The rows are grouped in 4 different ways at once. Each group adds its own fixed numbers to the row, and there is some noise. The rows also spread widely along 15 directions, which tell nothing about the answers.
(in the rows, 128 means zero)
Some rows, each with its group in each grouping after it:
[162 119 128 147 145  88 136 110 142 170 107 153 117 113  86  96  72 161
 127 144 117 131 137 125 136 109 192 128 112 129 121  56  88 121 125 167
 147  73 100  73 121]  zezuz j_891 tesa (3)
[ 99 115 155 115  89 185 122 117 114 129 112 123 140 173 134  76 145 177
 131 110 104  87 110 109 111 116 152 125 136 121 112 144 152 109  94 185
 154 142 161  87 112]  vigi j_891 nevan (2)
[144 163 135  98  99 125 127 179 120 167 125 112 129 140  82  99 120 164
  92 110 105  88 118 118 107  90 153 140 126 117 124 120 141 115  99 159
 117 113 131  59 135]  zezuz j_5 sogev (0)
[142 137  97  94 136 116 161 207 112 173 118 112 135 152 109 111 154 133
 113 140 170 138  93 131 168 122  75 176 144 166 125 139  73  86  86 127
 134 112  92 133 137]  Tulur j_5 kek (1)
[182 117  83 119 123  90 131 139 113 125 121 104  96 102 124 122 116 148
 111 125  92 192 146  89 131 114 143 160 112 153 132  76 105 122 119 157
 127 127  70 161 159]  vigi j_57 tesa (2)
[148 102 126 116 138 149 123 115  84 158 146 129 172 155 152 155 124 143
 107 130 135 126 151 117 136 126  66  98 133 171 153 187 139 112 136 157
  94 157 145 157 166]  Tulur j_57 nevan (4)
[203 159 135 146 146  79  95 120 153 139 117 104 112 161 120  97 101 169
  94 150 170 152 103 146 118 115  85 138 108  90 122 182 129 173 139  90
 147 117 101 151 103]  Tulur j_5 vepu (3)
[158 153 150  69 126 121 144 149 123 101 124 158 151 125 117 111 126 135
 107 117 147 152  94 165 141 152  70 110 116 141 128 116 107 142  62 101
 189 151 143  97 103]  Tulur j_5 vepu (4)
[137  91  82 163 182 105 138 138 102 177 115 149  99  89 109 158 106 140
 145 148 127 140 199  99 115 100 173 116 124 174 158  84 115 122 162 168
  81 131  79 157 172]  zezuz j_5 verez (1)
[141 173 136 132  85 126 111 121 151 113  98  67 102 143 113  85 114 160
 121  93  84 103 124 101  89 107 186 181 122  81  97 118 158 130 138 160
 150 113 114 128 142]  Tulur j_891 kek (0)
[156 107 135 119 109 119 125 138 182 104  90 113 132  60 104 140  86 114
  71 183 144  89  48 112 153 113 174 121  94  86 128 129  64 126  83 136
 170 144  96  56 117]  zezuz j_891 sogev (0)
[158 176 152  96 105 126 117 118 127 112 146 124 160 133 127 124 116 135
 102 101 111 142 125 126  97 139 104 131 118 130 146 130 177 153 124 125
 137 136 151 135 131]  zezuz j_5 verez (3)
[147 198  92 143 121 105 169 108 164 136 100  65 151 154 127 143 123 111
 139  97 105  85  78 104 119 100  99 159 135 157 119  91 177 150  98  76
 107 153  96 182 150]  zezuz j_891 kek (1)
[155 143 100 133 207  98 158 165 122 190 117 100 120 180 108 102 146 164
 126 133 159 122 134 154 168  99  90 138 149 147  79 146  53  93 115 109
 104 123 120 115 132]  zezuz j_57 nevan (2)
[124  70 153 178 173 143  97 103 132 145  92 170 123 108 118 132  94 149
 107 182 172 100 162 158 145 127 151  88 114  91 130 227  63 123 178 161
 128 132 127  97 136]  Tulur j_57 vepu (1)
[152 116 105 103 207 110 126 154  89 114 101 172  69  70  88 119 112 164
 112 113 149 179 192 195 130 147 129 111 124 126 130 116  64 139 131 123
 151 149  89 141 135]  zezuz j_57 nevan (4)
[120  90 113 137 149 194 113 131 137 106  79 121  79 121 138 139 167 176
 130 130 142  97 121 127 157 101 117  84 125 114 113 183 100 110  66 140
 149 192 114  98 115]  zezuz j_57 verez (2)
[208 133 126 103 156  73 114 170 151 111 136  80  82 103 111 118 129 143
 105 164 162 204 110  99 112 111 119 160 105 112 122 107  73 142 100 109
 167 149  90 151 117]  vigi j_5 verez (4)
[137 132  80 166 134 129 131  75 136 176  77  76 116 122 118 147 108 149
 144 102  87  88 156 102 125  86 150 132 131 158 131 117 139 131 105 159
  72 138  68 127 161]  vigi j_57 tesa (1)
[128 143 157  88 107 123 149 114 132  96 121 173 131 117 109 109 116 129
 135 111  93 137 114 127 115 166 139 119 119 139 126  70 118 129 101 143
 175 133 139 112 123]  Tulur j_57 nevan (2)
[ 80  81 140 112 148 173 141 196 114 167 101  91 103 122 108 147 165 144
 129 164 125 112 167  85  96  70 156 116 131 140 136 138  99  93  85 203
 104 182 137  85 140]  vigi j_5 tesa (3)
[117 131 107 153 184 132 121 146 110 130 101 140  71  93 104 141 123 164
 120 105  96 136 228 130 108 107 187 115 120 114 123 128 114 118 177 171
  96 133 123 119 173]  Tulur j_5 verez (2)
[ 98  89 138  94 130 188 140 164 108  97  96  80 122  91 161 163 161 122
 121 132 106 137 157  86 137 119 144 121 122 139 122 138  90  95  85 191
 134 202 134 105 158]  Tulur j_891 kek (2)
[133 171 119 104 111  98 148 213 119 158 148 104 143 135  80 127 138 130
  69 135  96 137 138 101 124 107 146 174 134 136 136 124 113  80 136 153
  87  95 130 109 188]  zezuz j_891 tesa (1)
[124 138 145 146 108 120 146 131 182 132 128 141 124 114  95 190 117  90
 134 168 118  98  99  60 112 132 129 114 115 164 178 116 140 119 108 140
 117 131 128 132 167]  Tulur j_891 kek (4)
[208 159 103 117  92 110 103 143 153 110 155  79 110 125 130 156 150 148
  72 144 105 183  92  62 150 132  74 143 114 153 151 154 127 113  74 125
 123 125 114 133 158]  zezuz j_891 nevan (4)
[154 126 123  94 146 104 124 179 127  94 126  76 124  90 127 153 122 133
  67 152 145 137 119 114  92  96 134 116 101  88 155 156 123 159 126 107
 116 212 101 163 140]  vigi j_891 verez (2)
[145 185 138  84 140 101 152 156 110 162 126 102 151 137  98 107 123 137
 125  92  92 161 165 138 123 128 127 171 141 158 101  68 113 110 111 150
 119  93 137  94 147]  zezuz j_891 tesa (3)
[172 140  98 118 101  86 112 147 124 160 112  79 123 131 101 111 109 146
  88 139 148 136  86 121 123 106 110 184 129 122 151 159 122 141 117 121
 113 116  43 168 135]  vigi j_57 tesa (1)
[180 136 126 117 115 114  78 147 133 162 122 116  74 116  96 123 122 171
 111 148 166 170 122 116 131 142 109 169 130 130 162 172 110 130 112 143
 138  73  63 133 125]  Tulur j_891 verez (4)
[123  90 152 173  99 167 110  76 173 105 110 132 175 127 160 137 103 120
 103 178 131  72  70  91 147 116 146 109 105 106 130 187 137 110 143 162
 160 139 150 114 138]  zezuz j_891 tesa (0)
[164  93 110 173 137 129  84  83 123 148 109  53  97  91 164 165 115 141
 147 138 102 155 195  48 103 107 167 161 119 146 134 145 139 126 180 198
  81 136  83 182 187]  zezuz j_57 verez (0)
[147 168 183  93 135 122 115 198 165 148 141  45 101 115 105 161 174 128
 122 164 102 183 157  63 101 117 116 168 124 139 116 145  78 100  73 169
 118 139 151  68 148]  zezuz j_5 tesa (0)
[107  92 100 103 168 151 155 158 100 142  95 119 132  95 119 149 144 123
 116 137 135 118 148 136 156 121 126 121 137 157 125 138  48  92  89 161
 115 173 108 106 148]  vigi j_57 nevan (1)
[ 96 148 165  63 127 122 140 193 125 146 101 127 122  69  76 149 126 104
 132 145 132 150 137 132 108 150 146 174 135 153 150  97  90 123  95 161
 142 113  99  95 136]  zezuz j_891 tesa (0)
[121 112 132 107 109 114 172 158 138 138 138 140 125 109  89 167 132 111
 140 150  94 102 116  55  96  98 173 102 117 176 157  45 132 100  83 159
 117 160 134 110 163]  zezuz j_57 verez (4)
[144 123  96 103  60 139 127 155 107 155  93 120  85 131  71  83 118 194
  95  89  83  79 113 107 123  77 195 134 127 116 125  90 135  93  71 189
 130 106  92  57 144]  Tulur j_57 sogev (4)

New rows, each followed by its group in each grouping:
[180  93 144  79 134 116 130 142 106 148 147 124 195  69 152 182  89 114
  86 168 133 165 133 110 154 133  93  90  99 174 170 123  81 128  90 161
 118 162 116  86 141]  zezuz j_891 tesa (0)
[114 156 139  67 103 109 140 149 117 140  94 119 143  98  81 130 100 111
 108 112 141 115 102 161 108 139 123 168 134 132 159 119 133 146 102 124
 141 126  80 142 133]  Tulur j_57 tesa (4)
[128 105 115  90  79 121 156 162  92 149 120 149 137 163 104  90 121 150
 120 130 120 124  89 109 114 112 137 155 132 158 142  75 150 105 112 162
 160 114 101 158 134]  Tulur j_57 tesa (3)
[146 126 110 136 114 165 111  85 147 118 101  76 176  98 158 167 116 125
  79 125 111  92 115 113 162 109 101 104 103 128 145 197 123 132  82 145
  97 179 114  90 142]  vigi j_5 tesa (1)
[160 140 155 144 134  97 113 144 173 168 124 142  39 104  51 135 126 149
 160 158  98 159 156  71 103 127 176 148 122 145 124  78  79 106 100 173
 138  69 111  66 149]  zezuz j_57 sogev (4)
[164 166 158 138 131  89 107  83 147 148 117 101 159  88 115 134  64  95
 107 125 112 151 162 120 125 162 163 187 120 121 116 129 103 130 192 162
 120  58 126 113 176]  Tulur j_891 sogev (4)
[191 114  83 120  89 109 121 138 130  91 111 122  91 138 130  63 114 190
  94 120 113 141  73 102 150 101 169 141 104 108 102  67 122 105 102 142
 202 116  90 135 120]  Tulur j_891 verez (0)
[180 144 116 164 135  99 141  57 153 138 146 161 135 138 129 160  99 143
 141 113  58 134 153  79 135 136 120  72 103 181 139  71 141 129 119 144
 101 120 142 114 167]  Tulur j_57 nevan (2)
[134 119 125 149 141 133 148  96 153  89 129 145 169 123 153 133 122 101
 115 140 117 114 103  99 152 130 134 116 106 132 113 116 117 107 141 135
 155 146 160 131 151]  vigi j_5 verez (2)
[135 157  95 149 226  97 158 109 120 168  71 105 130 101 113 140  82 125
 146  92 134 111 199 178 134 103 145 131 136 138 102  93  94 148 159 122
  90 136  96 132 150]  zezuz j_891 kek (3)
[107 151 126 128 121 142 124 176 130 123 115  60 118 103 118 173 152 112
  95 133  86 147 174  80 107 121 141 171 133 133 140 166 131 100 145 169
  84 146 121 152 202]  Tulur j_891 tesa (1)
[161 129 128 139 126  98 149 110 150 169 136 208  92 142  80 109 113 165
 167 140 105 146 115  96 125 138 137 100 118 192 141  21 119 121  71 151
 162  75 119  83 107]  zezuz j_5 nevan (3)
[125  75  72 154 147 149 144 155 121 140  79 130  95 144 120  99 129 175
 108 148 145  92 112 126 159  69 156 118 122 120 107 120  98  92 103 157
 156 143  99 119 125]  Tulur j_5 tesa (3)
[163 143 150  94 127 106  95 140 117 135 124 139  81  88  75 117 115 161
 107 121 123 181 160 141 112 163 142 151 124 121 143 136  86 129 114 156
 144  94 101 103 136]  zezuz j_57 nevan (4)
[167 165 123 135 124 116 125 136 149 120 125  93 132 171 125 116 120 149
 100 129 150 108  81 128 117  97  92 140 123 102 127 174 164 144 130  88
 135 152 123 171 134]  zezuz j_891 kek (4)
[174 171 115 136 127 113 103 112 134 176 105  55  93 129 102 112 115 181
 122  88  71 152 189 101 136 104 160 165 131 132 101 105 110 106 109 182
  96  75 105  71 162]  Tulur j_891 tesa (4)
[154 125  94 144  94 148 110 142 143 170 123 155  94 148  92 120 133 201
 103 125 103  84 115  97 167 104 149  98 118 145 139 132 118  79  78 178
 121  76 117  39 135]  Tulur j_891 verez (0)
[143 155 145  90 174  97 178 138 129 102 134 145 170 103 130 159 109  89
 124 124  99 182 159 135 135 151 103 116 115 172 119  43  95 126 118 116
 154 152 160 131 157]  Tulur j_891 tesa (3)
[125 110 146  94 126 133 152 110 116  95  86 167 135 103 116 102  98 155
 132 106 116  99 111 165 113 117 162  73 107 112 118  77 118 160  77 128
 174 189 121  85  95]  zezuz j_57 vepu (2)
[156 104 126 121 137 108 120 140 131 161  97 138 113  90 102 113 100 134
 127 167 171 144 105 128 131 127 143 160 123 140 135 116  81 139 112 141
 156 104  63 120 110]  zezuz j_5 sogev (1)
[146 129 152 120  78 166 100  80 118 132 139 171 144 111 122 156 101 157
 117  97  61 101 158  97  98 130 127  77 106 154 172 136 185 143 112 185
 108 134 151  77 156]  vigi j_57 sogev (0)
[151 179 178 112 149 102 106 148 184  63  97  95 100  73 108 131 132 111
  93 150 143 182 114 145 116 167 123 163 105  68 107 172  72 163 116 100
 178 145 121 110 118]  zezuz j_5 vepu (2)
[172 123  96 164 117 111 127  92 148 123 113  97 143 162 147 118 104 151
 101 130 126  80  81 101 135  86 132 121 110 112 115 143 158 129 148 115
 130 148 115 170 149]  Tulur j_57 verez (0)
[142 152 105 105 103 108 122 156 117 141 100 143  83 114  73 108 124 166
 119 108 122 145 125 132 117 133 132 158 135 148 156 100 140 137  89 139
 143  91  74 125 131]  vigi j_891 vepu (4)
[167 122  90 147 140 120 132 101 152  91  95  97 147 115 166 166 104 116
 101 149 139 120  74 111 155 113  83 116 107 139 137 146 144 154 114  89
 146 182  89 194 141]  Tulur j_891 tesa (0)
[171 153 127 118 136  96 131  99 177  95  95 112 126  82 119 135  95 112
 106 133 137 135  90 131 142 138 134 128 100 112 123  90  93 152  89 106
 174 141 100 106 110]  Tulur j_5 verez (3)
[ 86 141 146 107 117 181 124 149 129 147  90  88  92 140  91 138 166 162
 136 104 113  71 138 116  90 101 131 122 149 127 131 172 146 116  68 157
 103 176 132  97 135]  zezuz j_57 nevan (4)
[174 154 115  58  87 109 111 207 116 123 127  94 100 115  95 107 138 173
  58 125 139 152  84 126 132 121 126 156 114  99 150 140 105 128  68 127
 146 131  75 104 116]  Tulur j_891 verez (2)
[159 172 168 123 118 126 113  88 167 130 117 163 181 136 116 102  85 129
 101 124 154  87  62 177 145 149  91 126 114 106 118 171 134 155 118 100
 172  98 148  75  98]  zezuz j_5 sogev (0)
[131 124  88 121 179 127 124 104 125 102  64 101 115  43 128 184 106 103
 102 120 138 132 151 159 144 146 112 131 125 135 151 160  92 155 119 119
 110 174  65 164 154]  zezuz j_57 nevan (3)
[164 158 105 136 167 104 143 120 143 124 114 123 102 127 118 137 120 138
 140 111  95 156 156 111 109 111 108 123 117 154 114  72 140 149 112 116
 133 146 127 142 149]  vigi j_5 sogev (3)
[143 116 149 138 168 166 113  92 165 136  83  47 116 119 151 171 137 155
 149 133 117  99 148 105 122  79 101  79 114 124 109 175 102 149  53 142
 109 222 124  79 118]  vigi j_57 tesa (0)
[165 115 110 107 147 102 155 149 112 175 128  93 123 103 129 172 124 129
 156 140 101 176 169  63 124 109 127 136 123 206 142  46  99 113  88 178
  98 141  95 129 158]  zezuz j_891 kek (3)
[105  95 143 100 163 110 131 219 112 170 109 164  74  86  52 119 118 158
 119 180 154 148 162 139  94 113 182 140 127 123 162 111  60 121 119 170
 133 120  81 102 126]  vigi j_891 tesa (1)
[167 132 118 171 118 129 104 131 173 109 145 129  78 123 126 179 142 140
 122 163  97 154 135  43 113 125 106 119 106 153 163 155 146 121 132 148
 121 131 125 162 175]  vigi j_891 kek (0)
[125 113  96 140 196 115 165 127 143  98  87 161 127  87 113 144 103 113
 105 145 151 102 115 162 160 126 142  92 116 129 123 109  76 122 119 101
 155 167 121 131 143]  zezuz j_891 nevan (4)
[102 145 164 107 133 146 160  92 143 156 105 117 185 138 133 147 126  89
 167 118 111  90 109 116 126 133 101 137 141 171 108 112 126 128  96 138
 122 144 151 103 137]  vigi j_57 sogev (2)
[158 143 150 149 189 121 145 106 167  72 123 208 113 130 116  98 110 147
 130 122 127 134 136 177 155 152 124  83 106 100  75 107  68 121 143  99
 214 132 175  96 120]  zezuz j_57 kek (0)
[140 131 155 129 115 105 123  90 146 134  91 126 169 109 122 121  77 110
 118 154 158 113  85 140 120 142 135 146 117 117 139 134 128 161 135 128
 153 115 100 127 110]  zezuz j_891 vepu (3)
[126 144 115 160 200 125 155 125 136 130  94 128 150 173 153 134 135 124
 140 143 177 117 119 165 145 123  49 124 142 144 102 173 132 145 149  60
 135 171 132 203 136]  Tulur j_891 vepu (1)
[208 111  62 198 140 126  86 118 152 137 111 129  75 113 116 120 108 197
  61 146 114 131 136 107 193 101 148 111 104 104 116 183  78  94 131 153
 114  85  87  78 163]  zezuz j_891 sogev (1)
[156  76  96 159 179 130 125 107 135 174  83 108 108 165 129  90 122 172
 141 155 201  84  94 145 167  73 120 125 133 117  97 163  73 112 109 123
 153 144  90 128 100]  vigi j_57 verez (4)
[105 111 154 122 154 141 126 165 141 103 111 114 131  91 110 180 129 104
  86 170 155  95 134 122  99 117 141 102 114  91 158 203 101 132 148 124
 110 204 133 149 158]  Tulur j_57 verez (1)
[132 134 169 107 108 132 148 126 142 162 137 124 127 163 113 120 136 151
 168 128  80 123 136  65  83 111 146 105 125 170 125  51 139 118  65 182
 132 137 168  72 120]  Tulur j_5 nevan (3)
[171 149 141 137 104  88 136 109 159 170 142 134 133 151 113 124 117 109
 174 152 142 161  84  71 113 142  98 186 128 190 145  82 146 128 119 133
 150  74  99 171 135]  zezuz j_5 kek (4)
[139 134  91 129 136 128 128 117 148 159  81 122 101  64 108 218 110 105
 141 139 135 128 132 101 146 144  85 125 126 193 198 133 122 151  73 136
  93 133  42 142 149]  Tulur j_891 kek (3)
[136 193 152 133  78 137 137 112 190  69 114 105 122 150  99  97 141 118
 102 100  73  99  72 100 121 131 154 165 122  90  70 113 145  96 108 125
 181 108 179  94 159]  zezuz j_57 sogev (4)
[132 156  88 141 179 112 154 137 147 144  99 153  78 110  91 157 133 130
 159 114 115 139 159 121 147 135 122 131 141 182 133  66 110 108 103 117
 129 107 104 139 162]  Tulur j_891 verez (4)
[ 93 151 165 145 115 147 116  97 185 181  86 103 124 117  90 181 127 105
 170 150 140  53 103  94  98 126 135 145 141 151 162 170 145 138 104 147
  91 116 102 107 136]  zezuz j_57 verez (0)
[133 144 144 131 110 128 118 124 166 119  99 126 112 100 102 153 112 132
 118 151 134 127  92 117 119 143 117 129 116 125 164 143 132 153  89 116
 148 137  86 133 123]  Tulur j_891 tesa (1)
[119 135  56 175 119 143 117  83 141 153  59 130  98 104 100 138 102 148
 115  95 122  63 125 132 153 113 161 141 127 135 153 146 154 120 130 155
  99  84  63 122 152]  Tulur j_5 verez (3)
[163 107  91 100  83 140 125 114  96 117 130 116 145 139 150 115 136 141
 105 115 112 148  96  94 145 133  93 155 130 177 142 125 142 102  96 160
 144 133 107 171 156]  vigi j_57 nevan (4)
[120 113  91 101 174  82 182 200  88 148 117 150 108  88  77 144 112 110
 126 136 111 144 173 117  90 100 165 143 128 163 143  46  99 118 151 136
 103 156  93 174 182]  vigi j_57 sogev (1)
[154 134 112 110 125 103 134 123 124 121  96 100 127  70 120 154  90 107
 112 130 115 146 130 108 106 123 147 152 116 143 146  78 143 159 124 136
 128 146  76 165 154]  zezuz j_891 sogev (3)
[104 164 114 133  96 115 151 141 129 154 107 125 168 145  78 104  92 124
  79 108 106  52 109 139 118 101 183 161 134 107 132 128 158  96 167 152
 105  82 134 113 175]  Tulur j_891 tesa (4)
[160 118 138  98 144  91 146 148 150 152 111 148 139 119 101 110  98 135
 128 167 162 130  69 140 152 122 117 124 112 151 132  74  65 129  65 120
 179 120  92  81  87]  vigi j_891 tesa (0)
[164 156  97 100  86 113 135 159 135 173 109 110 107 154  83 105 130 174
 118 106 121  92  78 117 137  97 117 148 131 145 132 111 125 114  57 136
 127 109  76  89 119]  zezuz j_57 kek (0)
[145 190 142  94 104  80 133 115 160 171  82  22 160 103  96 149  83 103
 116 116 115 108 105 113  97 111 143 187 124 125 140 101 132 163  93 134
  90 120  68 112 131]  Tulur j_891 tesa (3)
[171 153 116 122 153 116 109  98 138 119  85 119 121 121 135 120 118 143
 129 116 159 151 111 169 153 150  59 149 125 135 116 172 107 165 106  91
 160 130  83 152 112]  vigi j_57 vepu (0)
[137  97 113 118 167 128 147 160 121 138 104 126 131 101 110 124 114 143
  93 151 144 122 137 141 162 101 153 115 120 128 112 119  63  91 106 153
 143 143 120  83 143]  zezuz j_891 tesa (4)
[172 175 151 126 156  60 140 171 171 116 142  72 115 112 104 163 140  92
 104 168 115 188 132  78 109 132 121 169 112 123 111 132  75 123 142 111
 110 136 133 143 173]  zezuz j_57 vepu (2)
